The rows of a group lie close to one hidden flat surface of 10 dimensions, which passes through zero. Surfaces can cross.
Some rows, each with its group after it:
[ -6  -8  -3  -7  -8  -5  15   9  -9   7 -16   1  -6   5  -2  -7   3   1
  12] => Q387
[ 14  -4  -4  32   2 -10 -12 -13  -5   8  10 -13  -1   7   8  -3   6   2
 -13] => Q387
[ 12   2  -2   8  -8   8   2   7   9 -24  -3   2   6  10   8  11  -4 -10
  -4] => Q680
[-2 -4 -2 -5 10  7  3  9  3  5  0 -5 13 -3 -8 -8  5  9  9] => Q680
[ 15   4  12  -2  32 -10  -4   9  -6  10  27  -5  -3 -22 -17  -2   9  11
   6] => Q133
[-4 -2  1  3  2 10  0  5  3 -3 -7 -8 -1  5 -4 -2  4  0  7] => Q319
[  7 -17 -16  12  -3  -3   0  -1   2  -6 -18  -3   7  25  -1   0 -13   1
 -14] => Q133
[-23  10 -13  -8  -4   7  -4  -1 -13   4 -12  -9 -19  18  20  -4 -14 -10
 -10] => Q133
[ -8   5  15   3  -9   1   2  -2   3   8   7 -16  -1   3   3   3  -6  -7
   2] => Q122
[ 16   6  -6  12  -2  -5  -4   3   8   0   0   5  14   2  -1  13   3  -3
 -16] => Q133
[ 14 -13  -4  -8  -2  -7   8  12   4   7  -1  -5  15  15  -8   7 -10  -2
   5] => Q122
[ -1  10   6 -12   3  11  -6   1  18 -16   5   8  14  -5  -9  15  -8  -5
  -9] => Q387
[  7   9   2   8  -2  -2   3   4 -14  -8   6   1   6   4   5   9   7  -5
 -23] => Q387
[  5   3 -22   0   5   9   4  14   2   2 -14  -5  28  11   5  16  15  11
  15] => Q680
[  6 -12   2   3   2   0  10  -2  -2 -19  12  -9   0  -3   9  -7   0   7
  12] => Q680
[-10  15   1 -15  -6   3  12  12   8  -2   3  -7   3  -4  11   8 -13   0
  -2] => Q133
[ -7  -7  -8 -17   6  15   7  13  -4   5   2  -1  11  -7   2 -23   1   6
  13] => Q319
[ -6  13 -17  -3   0   0   3  -6  -7  17   0  -3  14 -11  16 -17 -31  16
   2] => Q319
[  7  16  -1   4   3   4   2  19  -7   1  -4   1  -7  11   1   6  -7 -17
 -16] => Q387
[ 13 -15  -5   1   0   8  -3   9 -15   3   0   3  -4   8   1 -20   2 -11
  13] => Q319
[ -6  12   9   1  13  20 -11  10  18  -7  15 -12  -8  -1   1   6   9  -9
  -1] => Q680
[  7   9  -5  -2   4  -9   9  12 -22   3  -6   4  10   7  -5   9  -8   2
 -18] => Q387
[  2   4 -15   5   5  -3   3   0  -8  -1 -15  16   6 -15  -4  -3   6  14
  -1] => Q133
[-19  21   0 -11  -8   3   9   8 -18   9 -21   6  -5   3  -1  11 -10  -1
   0] => Q680
[ 15 -11 -17   3  -7  -2  -1  -1   1   2   0  10  13   2   8 -13 -12  -2
  -6] => Q319
[ -7   6  10   4  -2  10   5  11  21   0  -1  -8   8   0 -12  -2  -8  -2
  -3] => Q680
[  9 -21   4  -2 -13  -9  13  -6 -14  -6   1  -2  12   8   0  -7  -3   5
   7] => Q122
[  1  -7  -3   3  11  -2   6   6  -2  10   2 -13  17  -2  -9  -7   6  17
   9] => Q133
[-16 -17  13 -39 -10   7   9  -4   3 -12   2  22  14 -15 -17  -9  10   1
  -6] => Q680
[ 11   8 -19  17  -3 -14  -6 -23   1   4   5  -2   1  -3  25  -1 -33  13
  -4] => Q319
[ -3 -11   1 -16   2  -3  10   3   3  -6  11   2  -6  -7   5  -5  15   2
   3] => Q319
[ 12  -2   6   3   6   8 -12  -6   4  -5  11   1   1  -4  -2  -2  -2  -5
  22] => Q122
[ -1  25  -9   6  12  12 -15  16 -12  21  -5 -13  -8  20   5  12 -14 -15
  -3] => Q387
[-10   4  21  -8  -7   8   9   6  20   0  14  -8   0 -13  -2 -11 -15  -4
   3] => Q680
[ -6  -1 -14   6  -7 -10   3 -13  11 -16 -10   0  -4   6  19  13  -1   8
  -7] => Q319
[  2  10   2  21  10   8  -1  21  10   4  -1 -11 -16   2  -5 -14 -15 -10
 -18] => Q122
[  5  -2  -7  -5 -16 -10  15   0   0   2   5  -2  15   0  18   2  -8   6
   3] => Q133
[ -2   4   8   8  13 -21  -4 -13  -6   3   6  -8 -17  -5  -5  18   8  12
  -9] => Q319
[ -9   4   5  -7  11  -2  -1 -14 -11   9  15 -15  11  -9   2   0   2  18
  10] => Q387
[  2  -3 -11 -13  -4 -18   1  -5  10  18   2  10 -11 -12  12  -1   1   7
   9] => Q122
[ -2  10   3  -6  -4  -7   9  -2   2  -7   5   9  -8 -13  10  -2 -13   1
  -1] => Q122
[ -3   2  -7 -11 -14   0  12  10  -5 -10 -10  11   0   7   7   6   1 -10
 -19] => Q122
[16 -6  0 16 -2 -2 -4  0  8 -5 -1  5  8  6 -9  0 -1 -3 -9] => Q387
[ -4  -1  -2 -13   7   7  -4  -2 -22  -3   2  -2   6   7   2   3  11   2
   6] => Q122
[  2  10 -16  12   4   0  -3   4   8   8  -9   1   9   3   1   2 -14   4
 -19] => Q319
[-13  19  -6  -2  -7  -9   0  -6 -31   1 -17   5 -20   6  15  19   5  -2
   2] => Q680
[ -9  12  -7 -17   0   2  -6 -11   5  -8  -1   8  11  -3   5  20   0   4
  -7] => Q387
[ -6   4  14  -9 -25  14  -3  -5   5  -8   2   9   2  -3   9   5  17 -15
  13] => Q133
[ 11 -15  -3  -3  -1 -20   5 -15   6  -9  12  10   7 -10   3   5   7  11
 -12] => Q319
[  0  -3   4   2  10   3  18  17  -2 -11  -3  -6   5  -5 -14 -14 -13   9
  -3] => Q122
[  4 -17  17  19  -5 -10   1  -4  28  -3  -1 -11  -1   9 -19   2 -14   1
  -2] => Q133
[ -9  -3  14   0  -3   1  -2  -3  11   1   5 -11 -23   3  -1 -10 -17 -10
   7] => Q133
[ -7   9   3  -6   3  12 -18  -8   1   7   2  -7   2   6   0  15  15  -8
   9] => Q122
[ -9 -10  -7 -16  -6  -7  14  -1  -7   0 -14   9  -2  -4   0  -6   5  10
  12] => Q387
[ 10   0   0   9 -12  -5   5  -4   8 -16  -4   9   3   5   3   7  -9  -5
 -17] => Q680

New rows, each followed by its group:
[ -4 -16  -1   7  -9  -5   6   4  14  14  -9  -8  -1   7  -7  -8   9   2
   0] => Q122
[  6  -4   2  18   8  -6  -7 -12   0   8   9 -15  -4  -2   2  -9 -13  12
  16] => Q319
[ -6  17  -5  11   0  24 -10   7   5   3  -9 -14  -3   9   8  -8 -21  -7
  13] => Q319
[ 11   0   5  -8   8   1   1  -4 -18 -12  15   1  23  -2  -6   7   0   5
  -7] => Q387
[  6   5  -7  -6   9   2 -12   2  15  -4  12  11  -1  -4   1   4   1 -10
 -30] => Q680
[-11 -11   2 -17   2   8   7   8   0   3  -2  -1   0  -4  -5 -10  15   4
  15] => Q122
[ 17  11  -2  13  11   8 -17  -8   1  -7  11   0   9  -1   2   4 -20  -4
  -1] => Q319
[ -5  25  -8 -25  20   6  -5  15 -10   4  11   5 -18 -10  13   2  -8  -7
   6] => Q122
[  5   0   1   2  -7 -13   5  -3  10   2   1   1   8   1  -1   8 -10   3
  -1] => Q122
[  0   9  -1  16  14   7 -13  -2   1   1 -18  17  -2 -14 -22  -1  19   6
  -5] => Q133
[  4 -15   1   1   2  -8   8  -5  -6  -5  -1   5   5  -5 -10 -13  -5  10
  -8] => Q680
[ -7  -7  18   9 -10  -3   9 -16  -1 -11   1  -7  15  -4  -9   2   2  15
   8] => Q122
[-10  18   1 -15  23  12  -4   6  -1  -6   4   1  17 -11 -15  11   5  12
 -11] => Q319
[  2 -10  -9  13  -4  -7   6   8   6   4  -8   4  -9   1   0 -14   0  -1
 -19] => Q122
[ -4  -8  10  13   3  -1  -5  -5  14   2  -5 -10  -2  10 -18   4  -1   1
  -7] => Q133
[  1  -4  17   8 -24  -6   7  -5  11  13  -3   3  14   0 -10  -2  -5  -3
   4] => Q319
[ -2  20  13  -4  -5 -15  -1  -1   1  15  16   0 -16 -10   4   7  -7  -9
 -13] => Q319
[ -1  -1  -7  -6   4   1   4   3 -14  -9  -9  10   3   1  -5   2   2   2
  -8] => Q680
[-18   2   8  10  -4   3   1  -2  20   5  -3  -9 -19  -8   1  -6  14   4
   2] => Q387
[ -4   6  -7   3   3  -8  15   8  -9  -1 -10  -3   4  -2  -1  -4 -17  12
 -10] => Q680
[  4   8 -13   3  11   2   7  15 -11  -3 -10   0   5   5   0   0 -12   4
  -9] => Q680
[  8   1   8  -2 -20   5  -1   2  -7  -3  -8  15  -7  10   1   2 -14 -24
   1] => Q680
[ -1   0  -6  -1  19  16  -1  19 -14  -4  -2  -3  -9   2  -5 -20   3  -5
  -6] => Q122
[  7   0   4 -25  -5   3   2   5   0  -8  27  11 -12 -12  21  -9   2 -19
   3] => Q319
[  6  -8  11  -5  -9 -12  29  19 -18   0  -3   3   0  -4 -10 -17  -4   2
  -1] => Q387
[-15  -1   5  15   2  10   2   3   4  -2 -17 -11  13  10 -19   3  14   6
 -16] => Q122
[ 5  3 -1 13  3  4 -4 -1 -6 -5  0  0 -4  2  0 -7 -3 -4 -7] => Q122
[  6  15   1  11  -5   5 -11  -2   2   5   6  -6 -13   6  14   0 -21 -15
   5] => Q319
[-16   6  -4 -10   6  -6  -3  -9 -11  -2 -12  11 -11  -7  -4   8   9   7
 -16] => Q133
[ -3   1  20  -2 -11   3  -1   1 -11   1   1   2 -11   4  -3   3   5 -15
  12] => Q319
[ -7   4  -7   1  -5  -6   0 -21  14 -10   8 -11  -7  -7  25   3 -13  11
   8] => Q319
[ -3  -1   3  16   0  11  -7  -2  11 -10  -6 -14 -16  14   6   3   0  -7
  14] => Q319
[ -9   3  -7 -10  20  19   5  20   5  -5  -5 -10  18  -1 -11   3  12  10
   4] => Q680
[ 23   6  -5  36   1  -7 -14 -12 -13  -8  -4  -9  19  25  -3  19 -20  -1
 -30] => Q122
[  2 -15   9   5   6   5   3  -2  -1  -6  10 -13  -2  -2  -5 -16   5   6
  23] => Q680
[ -3  14 -17  -1  16  18  -5  19  -3  14  -8  -4  10   3   0 -15 -16  -1
  -6] => Q319
[  3  12 -17 -15   6   0   8  11   3  -3   8   5   8  -8  18   3  -7   2
 -13] => Q680
[ -3 -16  12  -1 -11  -2  18   5  11  -4  -1  -3   5  -5 -10 -14  -1   5
  12] => Q122
[ 11   7 -22   4   0  -2  -3   9   7  11  -9   3  16   7   6  10  -6   3
 -10] => Q680
[ 20  16 -13   2  32  11  -4  30  -7  -5   7   5 -19 -13   2 -20 -26  -5
   8] => Q133
[  8  10  14   7  -8  -6  -8 -10 -17  12  13  -2 -15  -2  10  -3 -14 -13
  11] => Q319
[ 16   1  16 -10   0 -17  -4   1  -6   3  29  11 -20 -11   3   3   6 -19
  -8] => Q319
[ 22 -21  -7  14   1 -14   4  10  -4  12   7 -10  -6  10   0 -25 -18  -3
   1] => Q122
[  8  -3 -11  -1  -1 -11   2   1  -3   5   1   8   1  -2   5  -2  -1   3
 -15] => Q319
[-13   5   3   8 -18 -14  13  -6   1  33  -2 -14  -7  -7  11 -20 -20  11
  10] => Q319
[  6  11  -3  -5  -5 -14   0  -8 -11   8  15   5 -14  -6  24   2  -8  -5
  -4] => Q133
[  2  -7  -6   2  10  -1  -2  -5 -25  -5  -6  -1  -9   6   3  -4   5   7
  14] => Q319
[ 28  -3  -8   1   3   3 -16   2   6  -8   7  15  -1   5   4   4  -6 -16
  11] => Q122
[  6  -5 -12 -10   7   3  -5   4  -9  -4  -5  17   6   1  -6  -2   2  -4
 -19] => Q680
[ -4   9  -5   0  13  11  -3   9 -12  17   8 -14 -10  -4   8 -22 -17   1
  15] => Q319
[ 7  0 -3  9 11 -1 -8 -1  4  1  4 -7 -3  1 -1 -1 -6  2  0] => Q319
[-17  -8   3   1 -18  -9  14   4   8  20  -4 -13 -10   7   5 -11   5   0
 -10] => Q122
[-17  -4   5  -8  17  -3   3  -5   4   6  10 -12  -1 -17 -11  -8  11  22
  -1] => Q680
[ -4 -10 -10 -13   1 -13   2 -16 -27   4  -4  -1  15   7   7  12  12  17
   2] => Q122
[ -6   1  -1 -11  -1  11   5   6  13  -5  -1   4  16  -7  -3   0   1   3
  -4] => Q319
[  7   2  -9  -1  -2 -10  11   2  -3   5   6  -1  -3 -15  15 -15 -17  10
  14] => Q133
[-15 -21  13   2 -21  -4   5 -11  11  14   2  -8  -5  -1   1 -15  19   2
  14] => Q122
[ -7   4   8  13   1  15  -1  16   6   0 -11 -10  -2  11 -12   2  13  -9
  -4] => Q387
[  0   5  24  14   5  13  -9   5  16  -3  17 -20 -18   0  -5 -10  -4 -14
   8] => Q680
[-10   6 -10   1  16   1   0  11  -2   5  -8  -8 -12   3  -1   3   5   4
  -9] => Q319
[ -6  10   0 -17  13   9   4  16   2 -10  -1  -3  10   4  -9  18   6  -2
 -13] => Q133
